The groups are shells around one centre, one inside the other: the same stretched ball of 5 dimensions in 6 sizes.
(in the rows, 128 means zero)
Known rows, each followed by its group:
[ 91 178 139 112 189 116 117 113 163 141 127 140 178 155  98 173]  Fesa
[ 93 178 141 143 195 141 100 115 139 120 102 167 146 160 128 146]  Fesa
[ 87 152 137 102 202 108 121  80 169 163 139 164 179 137 106 152]  papu
[ 99 140 126 114 155 121 114 105 152 141  95 165 145 182 120 132]  lon
[ 86  82  57 103 157  87 129  95 139 169 113 150 164 157 134 110]  Gop
[ 90 134  97 112 167 111 120 111 154 147 118 138 170 163 118 135]  Dide
[ 95 175 166 104 191 115 116  92 163 151 117 174 163 157  97 174]  Gop
[ 92 134 103 124 166 126 112 107 151 137 109 152 155 169 131 115]  papu
[ 89 102  87  86 158  89 133  86 167 176 129 145 178 158 112 125]  Gop
[ 83 127  97 112 194 106 121  89 154 160 135 152 177 136 124 129]  Fesa
[ 89 109  92 102 168 103 125  87 160 164 124 154 169 155 124 115]  nuko
[ 91 176 157 100 197 113 119  92 173 154 134 157 179 148  93 173]  Dide
[ 93 133  98 120 159 117 116 115 146 139 105 146 157 172 125 129]  nuko
[ 88 118  82 110 166 104 123 107 151 153 121 137 171 158 123 126]  Dide
[ 91  89  99  80 161  85 133  66 164 187 122 174 165 156 117 117]  Gop
[ 88 145 101 137 184 126 108 115 135 131 108 152 155 156 135 129]  lon
[ 92 161 120 141 180 139 103 118 140 121 102 156 148 167 132 130]  nuko
[ 97 140 147  97 172 112 119  79 166 161 111 182 154 167 110 139]  Fesa
[ 99 142 133 117 160 125 111  99 149 141  92 177 139 181 124 129]  papu
[ 91 134 130 105 183 112 118  78 161 161 119 177 159 153 119 131]  lon
[ 95 129 104 120 155 118 114 111 141 140  94 159 146 178 129 125]  nuko
[ 98 180 148 141 176 146  99 121 142 114  90 167 137 180 125 143]  papu
[ 93 158 148 113 188 123 112  88 160 148 115 176 156 157 115 143]  nuko
[ 88 162 120 113 192 111 119 110 158 147 131 138 180 147 105 163]  lon
[ 93 120 115 102 166 110 121  83 162 161 115 168 158 164 121 119]  Dide
[ 86  88  62  96 159  88 132  92 153 173 127 140 176 153 125 112]  Fesa
[ 95 177 170 102 192 117 115  89 168 152 120 175 164 157  96 171]  papu
[ 89 170 113 139 190 128 107 128 137 123 111 140 162 157 123 152]  Gop
[ 93 209 155 148 202 149  97 130 146 108 109 149 156 161 115 167]  Fesa
[ 89 168 141 101 195 109 121  96 171 155 137 147 184 145  96 169]  Dide
[ 99 136 129 102 151 113 119  99 158 151  99 166 150 182 112 138]  Gop
[ 86  91  71 101 165  88 128  90 143 172 117 155 166 152 128 119]  papu
[ 94 143 121 115 168 124 114 100 160 142 113 156 158 169 120 126]  lon
[ 92 117 108 100 165  97 124  91 148 164 108 168 157 163 118 136]  Dide
[ 92 109  94 107 158 101 122  97 142 159 102 164 152 168 127 123]  nuko
[ 94 157 132 134 182 134 104 106 141 130  99 172 143 166 131 133]  lon
[ 97 186 172 105 186 127 114  96 177 143 122 162 167 164  94 168]  Gop
[ 92 206 150 146 203 146  99 129 147 110 114 145 161 157 114 167]  Fesa
[ 89 119  98 121 176 114 115  94 141 150 108 168 152 157 136 116]  lon
[ 86  94  79  93 169  87 131  82 155 177 128 154 174 147 122 120]  nuko
[ 92 203 153 146 205 146  99 124 146 112 112 153 157 157 117 163]  papu
[ 89 130  94 107 168 103 123 108 153 153 121 138 173 159 115 140]  Dide

New rows, each followed by its group:
[ 89 141 122  97 181 106 124  88 172 162 134 151 179 150 106 143]  nuko
[ 90 102  79 113 160 102 121  99 139 157 105 158 154 164 134 114]  nuko
[ 94 141 148  93 184 106 121  72 169 168 121 183 162 154 106 146]  Gop
[ 90 105  81  99 156  97 128  98 156 163 119 143 170 163 120 121]  lon
[ 89 147 132 111 196 113 117  84 158 156 125 171 165 144 117 142]  lon
[ 92 136 129  85 174  98 128  82 176 171 132 157 178 155  98 150]  lon
[ 94 124 122 105 171 109 118  83 153 160 107 179 151 163 123 127]  Dide
[ 93 172 162 107 196 122 114  86 171 150 126 171 167 152 103 158]  Dide
[ 95 162 153  99 180 116 119  90 173 154 122 164 167 162 100 156]  nuko
[ 95 173 131 135 174 142 104 122 153 118 105 147 154 174 122 138]  Gop
[ 92 149 132  90 178 100 127  92 173 164 132 149 181 154  94 162]  papu
[ 92 196 160 138 205 143 101 111 151 121 114 164 156 154 115 161]  lon
[ 92 153 116 137 179 135 105 113 143 126 104 157 149 165 133 125]  nuko
[ 91 156 106 127 173 123 113 125 146 130 111 136 164 166 120 144]  papu
[ 97 169 169 105 185 125 113  84 169 149 113 183 154 164 105 153]  Gop
[ 99 178 163 112 174 131 110 103 168 136 108 165 155 175 103 157]  Fesa
[ 86 128 104 112 188 109 120  88 155 158 129 157 170 143 124 127]  nuko
[ 90 138 126  86 179  93 129  86 169 172 131 155 180 150  97 160]  lon
[ 97 183 142 136 175 144 103 125 152 115 102 149 152 177 118 148]  Fesa
[ 97 201 175 123 193 140 105 109 165 126 113 163 159 165 102 169]  Dide
[ 90 150 106 121 175 120 115 116 153 137 118 138 168 161 118 139]  nuko
[ 96 156 139 119 173 132 110  99 162 137 110 164 153 170 119 130]  Fesa
[ 88 136 104 130 183 125 110 102 143 139 112 160 155 155 136 118]  lon
[ 92 125  94 129 163 119 112 112 132 137  95 160 144 171 137 120]  lon
[ 89 122  83 121 164 110 118 113 138 144 107 145 159 164 130 125]  nuko
[ 96 151 116 136 164 132 105 122 134 124  88 160 139 180 132 132]  papu
[ 92 170 137 137 192 136 103 109 143 127 105 167 149 160 126 143]  Dide
[ 88 101  88  90 165  93 131  81 166 174 131 150 176 152 118 118]  papu
[ 93  89  87  92 146  96 128  83 158 171 111 162 158 170 125 106]  Gop
[ 88 189 146 132 212 133 106 109 155 130 128 153 170 143 113 162]  papu
[ 97 184 142 141 176 144 100 129 142 112  93 155 144 178 122 151]  papu
[ 95 207 176 117 201 133 109 108 170 132 125 155 170 157  93 181]  papu
[ 85 109  77 115 177 102 122  98 141 158 120 151 166 148 132 120]  lon
[ 92 144 143  91 184 104 124  76 173 169 129 171 171 151 102 150]  Dide
[ 85 146 113 121 201 115 115  95 150 149 129 157 171 138 123 139]  Fesa
[ 86 147 120 119 201 116 115  90 153 151 128 162 168 139 122 138]  Fesa
[ 93 111 107 105 162 103 121  88 145 162 101 177 148 167 126 124]  papu
[ 89  88  62 106 151  93 127 102 139 163 108 148 160 165 133 111]  Fesa
[ 93 189 165 122 204 132 107  99 162 136 122 167 163 151 107 165]  nuko
[ 91 209 165 137 212 143 101 115 156 120 121 156 165 150 108 172]  papu
[ 92 175 147 120 195 122 111 105 152 140 116 163 162 154 108 165]  nuko
[ 92 113 102 105 166  98 122  92 142 163 104 170 153 162 124 132]  Gop
[ 97 124 115 116 155 123 113  96 150 144  96 172 142 178 132 111]  Gop
[ 98 180 165 117 181 131 108 103 160 135 105 172 151 171 106 161]  nuko
[ 87 106  83 110 168 106 122  91 152 159 121 152 165 155 131 109]  Dide
[ 95 167 128 134 177 131 106 122 140 124  98 156 149 171 122 148]  nuko
[ 93 118 128  79 170  92 130  69 173 181 126 173 169 156 104 139]  Fesa
[ 96 127 128  91 162 100 125  85 162 167 111 171 159 169 108 142]  Dide
[ 97 136 114 114 153 116 116 111 147 142  96 158 148 181 121 134]  lon
[ 89 185 160 119 211 130 110  92 169 141 134 163 172 141 106 159]  Gop
[ 90 108 103  84 164  92 132  78 170 177 129 156 175 155 110 127]  lon
[ 97 139 121 116 158 117 114 109 143 141  92 166 144 180 122 137]  lon
[ 92 116  87 123 157 117 115 109 139 142 100 154 149 172 136 111]  nuko
[ 93 177 147 136 196 140 103 105 150 126 109 169 150 159 124 143]  lon
[ 84 108  76 111 176 104 123  93 152 160 128 145 173 147 131 112]  papu
[ 96 174 134 127 170 134 108 124 153 123 104 145 156 176 114 150]  Fesa
[ 86 116 110  86 184  92 131  71 173 180 142 159 183 139 109 133]  Fesa
[ 92 142 100 125 166 121 113 119 145 134 107 142 159 169 125 132]  nuko
